There are 10 hidden switches. A switch that is on adds its own fixed numbers to the row, and there is some noise. The rows also spread widely along 15 directions, which tell nothing about the answers.
In the rows, zero is written as 128.
Known rows, each followed by its switches (1 for on, 0 for off):
[121 141 156 138 144 113 128 102  68 107 116 134 102 142 174 158 113  95
 167 139 162 148 100 111 109]  0 0 0 0 1 0 0 0 1 0
[129 128 150 179 148 146 162 137 100 122 146  90 162 143 135  99 136 147
 119 149 121 163  86  95 169]  1 0 1 0 1 0 0 0 1 0
[144 140 137 131 115 157  90 111 124 105 136 124 136 138 187 106 132 131
 119 119 139 143  93 158 101]  0 0 1 1 1 1 0 0 1 1
[153 144  71 145 145 120  97 131 116 156 118  82 157 178 107 125 156 139
 151 185 136 128 102  95  80]  1 0 1 0 1 0 0 1 1 1
[134 138 150 151 158 121 161 120 120 165 174 107 109 163 137 119 140 161
 132  96 169 124  96 108  82]  0 0 0 0 0 0 1 0 1 0
[124 134 147 148 133 136  86 107 111 112 144 114 157 172 119 124 143 131
 122 144 131 163 114 176 166]  0 0 1 0 1 1 1 1 1 0
[155 151 145 104 135 112  72  94 105 121 129 177  99 172 167 161 112 139
 159 122 147 137 124 145 115]  1 1 1 0 0 0 1 1 0 0
[159 129  96 137  86 135  73 107 123 168 129 144 103 145 147 111 121 150
 129 150 150 120  97 159 116]  1 0 1 0 1 1 0 1 0 0
[164 118 161 121 133 121 105 108 154 129 163 147 115 182 130 123 145 188
 138 129 123 123 133 164 120]  1 1 0 0 1 1 0 0 1 1
[128 129 166 116 139 169 164 105 100 119 180 127 103 128 170  79 165 143
 131 109 119 108 164 120 165]  0 0 0 0 0 0 0 1 1 0
[148 160 131 156 113 150 118 154  98 162 139  96 116 212 137 115 116 145
 103 135 117 118 129 158  80]  0 0 1 0 0 1 0 0 1 0
[112 171 144 123 131 138  84 116  89  99 146 112 135 146 147 114 149 101
 109  99 141 162 127 159  96]  1 0 1 1 0 0 1 0 1 0
[136 150 123 174 133 122  90 104 117 170 176 123 137 175  99  99 151 116
  95 124 150 154 123 125 128]  0 1 0 1 1 1 0 1 0 0
[159 128 139 154 152 106 143 121 167 146 132  94 157 163 136  93 128 139
 113 129 125 139  89 142 113]  1 1 0 0 1 0 0 0 0 0
[134 144 126 141 105  74  62 106 122 129 117 173 118 187 127 138 137 143
 181 150 120 168 113 117 109]  0 0 1 0 0 0 1 0 1 1
[148 139 100 148 120 130  99 129 129 112 155 110 154 134 125  72 161 121
  76 122  97 145 131 133  88]  1 1 0 0 1 0 0 1 1 0
[136 126 133 143 135  85 109  72  87 152 159 117 104 176 110 135 138 111
 143 184 162 138 123 118 118]  1 0 1 0 1 1 1 1 1 0
[155 147 115 116 114 139  91 153 124 130 115 124 142 176 133 109 136 181
 139 142 101 128 128 159 116]  1 0 1 0 0 0 0 1 1 0
[171 104 129 154 145 123 125  94 110 115 145 136 117 171 156 152 118 143
 154 193 121 129 117 104 112]  0 1 0 0 1 0 1 1 1 1
[147 129 141 156 154 114 140 114 111 132 169 100 146 166  98 116 147 137
 107 158 111 148 144 112 160]  1 0 0 0 1 1 0 0 0 0
[164 150 143 123 136 136 102 111 108 123 125 122 129 211 161 122 124 132
 145 169  93 129 150 145 131]  0 0 1 1 1 1 0 1 1 0
[156 132 151 127 127 140 117 145 110  86 165 136 156 127 139 107 138 164
 134 134 117 144 132 115  78]  0 1 0 1 1 1 0 1 0 0
[127 102 119 131  77 145 128  95 135 141 121 130  89 126 165  91 143 163
 183 162  95 123 116 152 134]  0 0 0 1 0 0 1 0 0 0
[142  92 175 173 143  90 180 112 130  98 151 106 139 153 117 121 124 143
 126 167 102 165 115 123 116]  0 1 0 0 1 0 0 0 0 0
[114 127 138 140 124 112 141 126 132 112 157  98 152 128 107  77 177 156
 143 125 113 168 109 114  81]  1 0 1 1 1 0 0 1 0 0
[149 118 139 124 150 141 139 116 138 119 153  81 173 162 123  87 168 163
 123 169 109 126 135 142 172]  0 0 1 0 1 1 0 1 1 1
[104 124 142 131 117 109 111  82 130 126 156 121 126  93 125  74 168  91
 121 109 166 152 116 154 135]  1 0 0 0 0 0 0 1 0 0
[149 133 140 147  99 118 118 137 119 130 161 125 142 161 135  66 141 144
  97 144 104 135 144 155 138]  0 0 0 0 1 0 1 1 1 1
[145 117 138 146  84  90  78 117 153 111 127 156 145 138 122  73 150 123
 172 175 110 148 125 127 101]  1 1 0 0 0 0 0 0 1 1

New rows, each followed by its switches (1 for on, 0 for off):
[136 135 113 131 150 120  77 108 160 147 154 133 164 134  97 100 176 157
 120  98 167 146 112 146 160]  0 0 0 0 0 0 0 1 1 0
[154 130 152 125 167 102 106  93 135 116 152 109 171 161 119 118 151 123
 151 166 160 145 121 118 120]  0 0 1 1 1 1 0 1 1 0
[137 133 153 144 110  96 122 144 120 150 160 112 138 151  97  89 143 183
 139 144 155 147 103 129  91]  1 0 0 1 0 1 0 0 1 1
[137 129 119 142 102 179 101 125 118 114 143 127 137 149 157  98 151 133
 164 154  82 124 138 138 118]  0 0 0 0 1 1 1 1 0 0
[134 113 140 165 115 104 110  78 136 142 156 122 124 174 131  91 148 136
 134 160 116 157 104 142 131]  0 1 0 1 1 1 1 1 1 1
[143 156 125 179 128 168  69 118  91 126 175 150 132 176 131 137 135 123
 106 120 130 164 124 114 104]  0 1 1 1 1 1 0 1 0 0
[150 116 115 140 107  95 105 108 105 150 177 162 115 149  94 110 154 185
 130 159 109 143 154 104 167]  0 0 0 0 1 1 1 1 0 0
[132 149 118 145 127 186  63 111 126 121 155 126 121 176 144 146 154 107
 141 114 145 129 125 165  46]  0 0 1 0 0 1 0 1 0 1
[134 106 107 102 140 112  88  63 132 130 140 104 130 128  92 139 173 146
 162 182 164 138 123 155 137]  1 0 1 1 1 1 0 1 0 0
[121 124 128 124  94  95 109 105 127 143 177 130 107 124 101  83 170 153
 119 112 150 141 124 144  67]  1 0 1 0 1 1 0 1 0 0
[126 130 166 159 153  95 154 125 117  98 159  99 143 161 139 126 131 159
 100 100 125 176  80 137  79]  0 0 0 0 1 1 1 0 1 1
[124 163 137 136 168  82  84 112 105 117 133 105 181 172  98 123 158  98
 126 138 155 171 121 120 143]  0 0 0 0 0 1 0 1 1 1
[157 143  95  98 148  90 108 104 137 105 102  95 151 157 145 115 148 133
 129 149  83 142 133 132  84]  0 0 0 1 0 1 0 1 0 0
[124 144 113 130 117  95 104 120 133 134 143 107 154 160  97  69 180 151
 110 128  97 153 137 121 124]  0 1 1 0 0 1 0 0 1 0
[144 143 169 140 115 145 114 131  90 127 174 114 114 175 139 111 126 126
 140 151 143 121 136 156  55]  1 0 0 1 1 1 1 1 1 0
[143 115 123 156 138 136 116  91 178 136 150  97 160 128 149  74 154 129
 119 121 141 142  80 153 111]  0 0 0 1 0 0 1 1 1 0
[146 132 151 171 157 107 126  98 146 109 181 103 152 162 145 101 144  97
  94 113 141 162 102 131  43]  0 0 0 1 1 0 1 1 1 1
[161 152 146 149 132 144  85 122 104 114 175 107 152 174 131 100 131 103
  67 139 137 143 139 160  85]  1 1 1 1 1 1 0 1 1 0
[172 142 111 115 115 123  96 161  92 104 110 139 156 138 129 126 121 155
 163 197  99 125 153  91 119]  1 1 0 0 0 0 0 0 0 0
[168 148 117 129 108  93   4 111 141 129 128 164 170 166 104 116 134 107
 142 167 169 146 120 158 102]  1 1 1 0 1 1 0 1 1 0
[147 147  98 133 132 138 107 138 105 168 128  91 141 132 134 121 132 159
 142 144 192 116  75 117  79]  0 0 0 1 1 1 0 0 1 0
[159 141 130 121 138  98 114 128  87  77 116 118 135 177 142 136 126 102
 140 184  77 141 163 117  72]  1 0 0 0 1 0 0 1 1 0
[149 149 136 121 122 112 107 133 139 145 153 141 124 163 146  87 146 169
 123  87 128 125 121 136  82]  0 0 0 0 0 1 0 1 1 0
[159 145 133 115 161 135 103 105 127 110 133 121 141 182 157 122 143 130
 130 133 104 123 143 135 125]  0 1 0 0 0 1 0 1 1 0
[140 135  91 141 111 152  41  99 151 116 133 154 135 182 129 131 165 155
 159 138  84 160 131 150 107]  0 1 1 1 0 0 1 1 0 1
[163 128 103 129 135 166  93 131 156 138 132 100 177 142 122  99 157 134
 173 179 137 106 125 125 104]  1 0 1 0 0 0 0 1 0 0
[128 163 127 114 145  94  89 114 165 158 132  92 183 196 100  68 184 153
 154 129 112 147 129 137 148]  0 0 1 1 0 1 1 0 1 0
[143 136 101 147  91 164  66 141  92 106 121 147 122 173 130 157 125 168
 155 168  85 154 133 148  91]  0 1 1 1 1 0 1 0 0 0
[155 120 131 113 114  95 151 131 130 144 125 110 130 114 146  79 135 177
 172 166 142 116  98  96  88]  1 0 0 1 0 0 0 0 1 0
[146  93  86 113 136 137 124 100 133  80 139  93 127 140 116 148 174 173
 139 172  77 129 143 140  53]  0 1 0 0 1 1 0 1 0 1
[156 114 117 148 135  97 132 104 114 159 160 123 113 162 102 118 143 161
 108 162 139 128 136 123 143]  0 0 0 0 1 0 0 1 1 0
[129 177 133 136 100 107  65 161  64 130 108 130 156 165 121 112 125 121
 172 173 152 151 118 107  98]  0 1 0 1 0 1 0 0 1 1
[143 122  94 159 141 109  83 122 142 126 135 120 156 164  93 145 156 155
 164 155 138 151  91 116  51]  0 1 0 0 1 0 1 1 1 0
[ 85 116 123 147  98 127 131 117 122 128 130 106 130 121 110  91 177 147
 181 139 111 157 106 136 126]  0 0 0 0 1 0 1 0 0 0
[138 153 109 130 131  75  88 108 114 130 105 119 147 157 128 116 133 108
 116 139 125 159 112 132 123]  0 1 0 0 1 1 0 0 0 0
[143 131 131 135 145  91  87 100  91  94 126 132 124 154 144 178 112 131
 141 152 154 164  83 134  76]  1 0 0 0 0 1 1 1 1 1
[143 141 116 103 179 148 123  69 138 126 149  83 129 155 158 114 172 115
  95 111 136 122 139 154 138]  0 0 1 1 1 0 0 0 1 0
[131 153 107 120  76 125  81 134 110 143 164 121 126 118 121  53 166 121
 103 125 140 119 159 149  70]  0 0 0 1 0 0 1 0 1 0
[144 129 141 129 128 117  80  58 147 129 173 180  93 155 160 104 166 122
 141 101 139 139 138 131 108]  0 1 0 1 1 0 0 1 1 1
[135 102 140 135 125 141 135 118 121 104 126 121 147 133 131 119 141 171
 168 173 115 147 111 133 157]  0 1 1 0 1 0 0 1 0 0
[124 123 102  99 117 107 101  86 133 154 116 107 118 113 131  97 166 169
 160 139 158 129  89 149 144]  1 0 0 1 1 1 0 0 1 0
[124 127 154 144 127  94 126 127  97 138 154 107 145 169  70 115 150 167
 125 170 141 156 136 135 168]  0 0 1 0 0 1 0 0 1 0
[170 145 126 140 133 133 107 131  94 141 156 122 136 167 143 129 116 119
 131 167 143 112 139 117  85]  0 0 0 0 1 1 1 1 0 0
[138 104 121 146  93 140  99  96 148 150 169 142 115 130 119  77 171 181
 153 151 135 138 112 131 138]  1 0 1 1 0 0 0 1 1 1
[123 140 172 141 106  96 116 105  87  99 170 137 111 151 128  84 140 100
  73 121 115 168 167 170 131]  0 0 0 1 1 0 0 1 1 0
[119 147 153 194 108 117  91 120 112 109 185 159 133 148 131  85 152  88
 106  93 118 177 122  97  72]  0 0 0 0 1 1 0 0 1 0
[167 126 136 176 104 110  73 113 134 125 170 144 155 143 131  94 123 115
 111 166 144 152 113 123  93]  0 0 0 1 0 1 1 0 1 1
[134 153 182 135 134 170 103 110 140 107 190 155 131 141 179  75 159  92
 124  68 137 132 146 152 114]  1 0 0 0 1 0 0 1 0 1
[148 121 124  96 152 122 101  90 119  65 118 139 140 134 161 131 161 138
 166 159  91 143 138 115 140]  1 1 0 0 1 0 0 1 1 1
[109 152 124 142  92 129 114 137 136 136 134 123 127 157 129  57 169 133
 123  96  70 149 150 152 124]  0 0 0 0 0 0 0 0 0 0
[185 135  66 130 124 120  47 127 136 124 159 132 179 131 101 106 157 144
  87 159 142 128 137 112  87]  0 0 1 0 1 1 0 1 1 0
[136 126  93 124 126 130 113 147 105 127 123 100 154  98 110 122 146 177
 121 145 162 136  97 133 125]  0 0 0 0 0 0 0 0 1 0
[134 113 117 142  85 168  66 127 115 114 149 135 144 118  97 106 167 131
 177 196 138 127 156 145 119]  0 0 0 1 1 0 0 0 1 0
[149 146 129 145 133 127 138 111  65 152 141 129  79 146 172 142 102 124
 114 139 161 124 108 101 114]  1 1 0 0 0 0 0 0 0 1
[117 147 111 115 151 137 126  98 109  92  94  91 125 148 173 129 146 102
 112 114  80 151 131 161 142]  0 0 0 0 0 0 0 0 0 0
[130 143  90 107 138 127  71  69 139 156 136 101 119 154 112 126 180  89
 155 148 170 117 147 151  84]  0 0 1 1 1 0 0 0 0 0
[137 151 146 136 111 118 120 126  64 128 126 136 102 164 156 129 113 113
 128 152 131 137 142 135 132]  0 1 0 0 1 0 0 0 0 1
[133 136 131 112 146 166 106  88 123 118 134 134 100 175 164 147 150 145
 137 106 109 133 141 177 153]  0 0 1 0 1 0 0 1 0 0
[179 116 102 124 146 130 121 115 156 116 182 119 146 123 127  98 160 149
  77 118 125 113 149 127  62]  0 1 0 0 1 0 0 1 0 0
[172 141 132 138 148 105  85  99 116 112 175 156 134 180 134 126 151 127
 139 155 119 140 153  77  76]  0 1 0 1 1 1 0 1 1 1
[132 113  92 137 106 128 104 106 109 151 155 103 127 126  95  94 165 156
  94 156 141 128 130 159 151]  0 0 0 0 1 1 0 1 1 0
[156 101 111 139 127 120 126 116 140 116 131  85 155 146 107 107 150 145
 141 200 115 132 128 147  91]  0 0 0 1 1 0 0 1 1 0
[145 142 133 149 129 106 135 138  72 106 127  84 142 167 121 120 119 127
 102 185 105 160 128 123 103]  1 0 1 1 1 0 0 0 1 0
[133 118  98 121 144 139  98 101 129  83 140 119 135 139 139 146 167 180
 132 120  99 162 109 148  96]  0 0 0 1 1 0 1 1 1 1
[124 130 106 172 124 203 116 122  98 141 134  91 105 168 146 148 131 145
 120 138 122 139 102 174 112]  0 0 0 1 0 0 0 1 0 1
[129 116 112 148 115 146 130 125 128 158 141  73 117 171  99 108 152 172
 115 151 132 126 112 190  82]  0 1 0 1 1 0 0 1 1 0
[125 140 138 126 158  94  91  81 128 125 175 118 152 144  94 108 181 108
 119 126 161 157 150 133 145]  0 0 0 1 1 0 1 0 1 0
[151 126 149 162 144 106  84  88 108 111 181 159 134 172 104 131 153 115
 125 164 134 164 156 106 141]  0 1 0 1 1 0 0 1 1 1
[126 123 175 154 116 151 132 128  89  83 159 131 124 147 152 121 133 136
 148 144 116 149 122 118  86]  0 1 1 0 1 1 0 0 1 0
[151 119 124 129 141 124 106  78 170 135 184 125 133 143 138  78 180 137
  95 103 132 124 134 149 120]  0 0 0 0 1 1 0 1 1 1
[173 131 132 170 126 140  85  96 104 152 173 132 128 195 125 115 129  78
 140 213 139 111 160 109 110]  1 1 1 0 1 0 1 1 1 0
[153 154 130 139 129 137  65 100 109 109 140 140 124 176 160 125 132  78
 121 142 137 135 134 143  79]  1 1 1 0 0 0 0 1 1 1
[157 119 167 139 108 145 102 122 121 126 160 160 121 158 142 114 123 174
 145 148 148 135 123 157 122]  0 1 1 1 1 0 0 1 1 0
[120 154 161 170 162 104 121 138  77  89 167 103 169 186  95 135 139 118
  77 124 126 193 125 130 105]  0 1 1 0 1 0 1 1 1 0
[138 123 135 112 161 113 140 101 127 107 119  98 130 140 137 140 144 135
 156 148 122 135 123 135 118]  1 0 0 0 0 0 0 0 0 0
[128 145 139 139 111  96 116 141 130 129 158 142 132 141 123  75 167 159
 146 106 119 149 120  95  79]  1 0 0 0 0 0 0 0 1 1
[157 139 122 149  98 170  84 115 121 109 161 122 121 148 159 101 129  81
  93 144 104 121 168 177  63]  0 0 0 1 0 0 1 0 0 0
